The rows are grouped in 2 different ways at once. Each group adds its own fixed numbers to the row, and there is some noise. The rows also spread widely along 4 directions, which tell nothing about the answers.
In the rows, zero is written as 128.
Some rows, each with its group in each grouping after it:
[139 111 113  99 168  99 161 104 125  98 124 133  81  51 108 111 119 189
  81 121 103]	K347 K650
[128 130 121 123 108 135 113 152 108 128 152 129 158 138 166 121 115 106
 130 126 161]	K347 K592
[165 154 113 131 161  80 131 106 124 123  97 128  91 109 105 145 124 161
 144 116  83]	K135 K792
[128 137 115 121 148  59 124 107 135  95  88 135  73  73  86 125 123 179
 136 100 114]	K521 K592
[142 134 128 100 123 126 145 124 100 118  76 111  95  83 115 140 127 172
 114 120 117]	K701 K888
[163 125 122 142 141  96 127 128 142 123 129 140 108 149 133 135 120 139
 143 112  98]	K135 K650
[141 118 126 156 116 158 139  91 154 105 157 126  93 149  85  45 128 104
  99 140 136]	K894 K792
[124 151 119 130  95 121  68  97 114 110 120 154 144 159 142  97 122 126
 147 127 173]	K701 K888
[140 132 122 142 120 123 118 119 135 116 148 154 112 129 127  88 120 126
 130 120 130]	K894 K592
[120 118 148 100 120 116 163 162  94 106  60  87 100  78 143 130 126 166
 131 139 162]	K521 K888
[143 139 132  93 126 127 143 143  89 143  77 103 115  89 141 168 122 161
 128 118 115]	K701 K888
[137 121 154 153  91 181 161 131 130  94 145  94 112 204 101  76 135  89
 119 144 179]	K135 K792
[146 141 108 148 106 134 101  80 137 140 141 125 116 165 101 110 132 106
 129 109 114]	K701 K792
[133 104 146 107 123 141 207 177 117 121  82  66  66  77 102 152 139 157
 109 113 107]	K521 K592
[139 173 125 138 135  53  64 119  89  86 119 177 157 151 154 111 106 160
 181 128 187]	K135 K592
[123 145 146 147  89 129 106 137 106  83 144 143 143 203 136  83 123 115
 155 138 209]	K135 K592
[143 134 126 126 107 142 138 135 110 139 119 115 111 126 125 150 133 134
 128  98 116]	K701 K592

New rows, each followed by its group in each grouping:
[148 113 129 123 138 135 167 119 149 105 121 129  68  81 101  87 121 147
  95 126  90]	K894 K888
[147 135 130 138 112 134 129 140 122 125 145 137 123 139 147 102 123 116
 129 123 140]	K894 K592
[156 121 125 133 125 145 132 127 149 146 128 137 109 120 143 110 121 108
 133 122  89]	K894 K888
[139 118 127 128 120 133 161 152 122 146  88  72 106 115 130 154 142 118
 138 118 103]	K521 K792
[160 136 139 142 104 137 111 158 128 144 113 128 144 184 178 153 116  96
 173 124 126]	K135 K888
[173 139 122 122 147  92 147 138 121 125 105 128  90 107 121 165 124 158
 147  96  66]	K135 K592
[124 168 141  98 105 106 103 166  34 125  84 116 175 128 186 158 121 167
 162 127 206]	K701 K592
[147 173 117 144 130  62  60 130 107 116 128 170 155 170 161 135 112 139
 190 111 155]	K135 K592
[158 143 114 124  99 142  98 152 113 197 105 121 158 147 191 192 128  91
 172  99  91]	K701 K888
[142 127 133 109 105 152 150 138 107 136  94 103 100 102 123 151 127 136
 118 113 109]	K701 K888
[129 122 150 103  82 181 149 155  83 123 100  89 126 134 148 125 129 133
 118 138 174]	K701 K888
[156 120 115 146  94 171 132 121 141 160 146 119 105 154 113 153 133  91
 126  84  71]	K701 K592
[112 123 131 126  92 161 133 141 101  90 155 119 147 143 144  81 122 118
 110 142 200]	K347 K592
[137 134 127 122 108 132 112 135  94 144 123 124 149 151 160 139 130 129
 136 125 152]	K701 K650
[151 128 136  81 121 148 173 163  84 155  54  80  98  77 148 194 128 164
 122 115  95]	K701 K888
[161 123 123 121 137 124 145 123 145 135 110 134  86  90 136 120 119 130
 119 120  68]	K894 K888
[165 114 122 134 146 112 175 120 156 114 116 129  51 109  76 137 131 152
 114  94  64]	K135 K592
[171 154 115 148 119  89  70 144 132 171 118 148 161 175 189 173 115 100
 194 103  93]	K135 K888
[126 161 139 131 113  81  70 112  98  71 114 167 145 168 153  76 110 154
 166 147 212]	K135 K888
[142 123 117 131 100 143 123  82 153 118 124 142  87 136  90  98 130 123
  99 108 104]	K701 K888
[171 146 125 134 138 113 129 161 112 167 104 100 138 152 165 181 128 110
 172 117  94]	K135 K792
[133 142 112 146 118  86  89 122 139 122 124 138 122 135 127 124 124 124
 164  96 128]	K521 K592
[136 127 115 120 147  72 116 143 125 136  93 125 113  94 149 155 123 152
 155 113 105]	K521 K650
[156 100 167 125  84 208 194 219 120 157 102  59 130 184 183 168 133  73
 142 132 124]	K135 K888
[183 123 126 109 168  96 183 140 145 141  63 111  47  57 101 186 122 172
 125  94  11]	K135 K888
[125 159 127 105 114 106  84 132  67 121  80 133 154 123 173 137 114 159
 153 128 186]	K701 K888
[160 120 105 116 146 137 155 131 133 168 130  94 111  94 130 156 127 114
 112 115  56]	K347 K792
[165 169 102 155 134  59  51 134 129 156 132 172 158 173 177 170 113 114
 203  93 106]	K135 K592
[ 98 164 147  99 118  75  99 153  64  84  58 115 149 101 172 113 117 183
 162 153 239]	K521 K888
[158 102 137 111  93 193 171 163 128 178 100  85  96 125 141 184 138 100
 121 104  70]	K701 K888
[156 158 109 103 138  86  97 133  96 163  78 134 129  87 163 196 120 158
 159  99  80]	K701 K888
[144 106 142  95 122 173 219 143 101 104  90  82  48  64  77 148 143 175
  74 104 102]	K701 K592
[156 131 129 114 138 117 137 136 117 131  99 131 107  91 151 125 118 145
 131 127 108]	K894 K888
[160 110 144 127 124 172 185 153 121 153 121  81  99 121 122 127 132 104
 114 131  96]	K894 K792
[144 135 134 113 118 160 159 151  78 161  92  71 124 114 136 167 133 130
 130 121 118]	K701 K792
[141 168 147 127 117  90  96 185  67 118 112 130 182 167 202 153 118 132
 188 131 202]	K135 K592
[165 142 113 113 162  78 119 118 132 142  90 150  93  63 138 136 105 164
 138 111  63]	K894 K888
[118 144 119 137 110  93  95 133 123 114 114 131 126 134 138 125 126 134
 159 111 156]	K521 K592
[132 153 125 120 116 122 111 111  85 126 106 113 136 132 123 128 127 140
 130 127 161]	K701 K792
[141 151 101 164  90 128  58 100 137 145 164 163 154 192 142 123 127  82
 162  95 131]	K701 K592
[135 128 125 111 114 133 140 102 121 107  94 127  84 100  93 111 121 158
 108 117 116]	K701 K888
[106 133 142 112 123  95 142 142  86  76  79 110  98  88 116 106 130 184
 128 128 192]	K521 K592
[139  93 157 114 101 189 224 202 105 165  80  18  99 111 141 174 150 101
 122 127 112]	K521 K792
[153 131 133 139 132 113 145 131 125 103 117 133  94 135 110 131 123 148
 135 105 114]	K135 K592
[157 128 148 124 115 138 146 168 117 127  92 108 123 145 158 145 122 119
 155 131 129]	K135 K888
[110 113 147 132  89 149 140 131 143  92 105 107  99 135 118  81 134 122
 124 135 168]	K521 K888
[149 109 132 122  97 172 164 124 137 139 108 101  80 118  98 133 137 115
 100 106  86]	K701 K888
[151 138 108 148 106 148 112 100 134 165 137 114 121 156 109 136 134  94
 132 105  97]	K701 K792
[154 146 114 149 121 111  86 134 133 151 156 162 152 155 171 122 120 100
 162 106 114]	K894 K592
[144 116 129 152  95 165 121 120 159 124 158 144 121 162 145  71 127  81
 127 133 136]	K894 K888
[152 130 141 134 121 121 148 135 123  94 122 124  94 136 106 125 125 146
 136 109 133]	K135 K592
[147 116 107 144 106 139 107  93 146 135 147 147 112 160 113 111 130 116
 114 103 113]	K701 K650
[145 129 139  96 154 104 157 139  97 102  77 125  81  45 134 110 115 188
 114 139 119]	K894 K888
[124 133 129 127  90 145 129 104 116  96 134 135 103 146  97  94 132 133
 109 115 161]	K701 K592
[145 117 142 160  92 185 143 139 141 149 157 107 132 181 135  87 137  62
 122 134 134]	K894 K792
[161 112 118 161 103 154 120 107 183 147 160 153 105 161 129  91 123  71
 132 117  79]	K894 K888
[128 146 129 107 122 113 135 110  87  93 106 137  90  96  92 111 131 184
 112 114 155]	K701 K592
[120 118 160  87  88 173 172 165  70 108  77  81 117 118 143 127 130 149
 111 144 193]	K701 K888
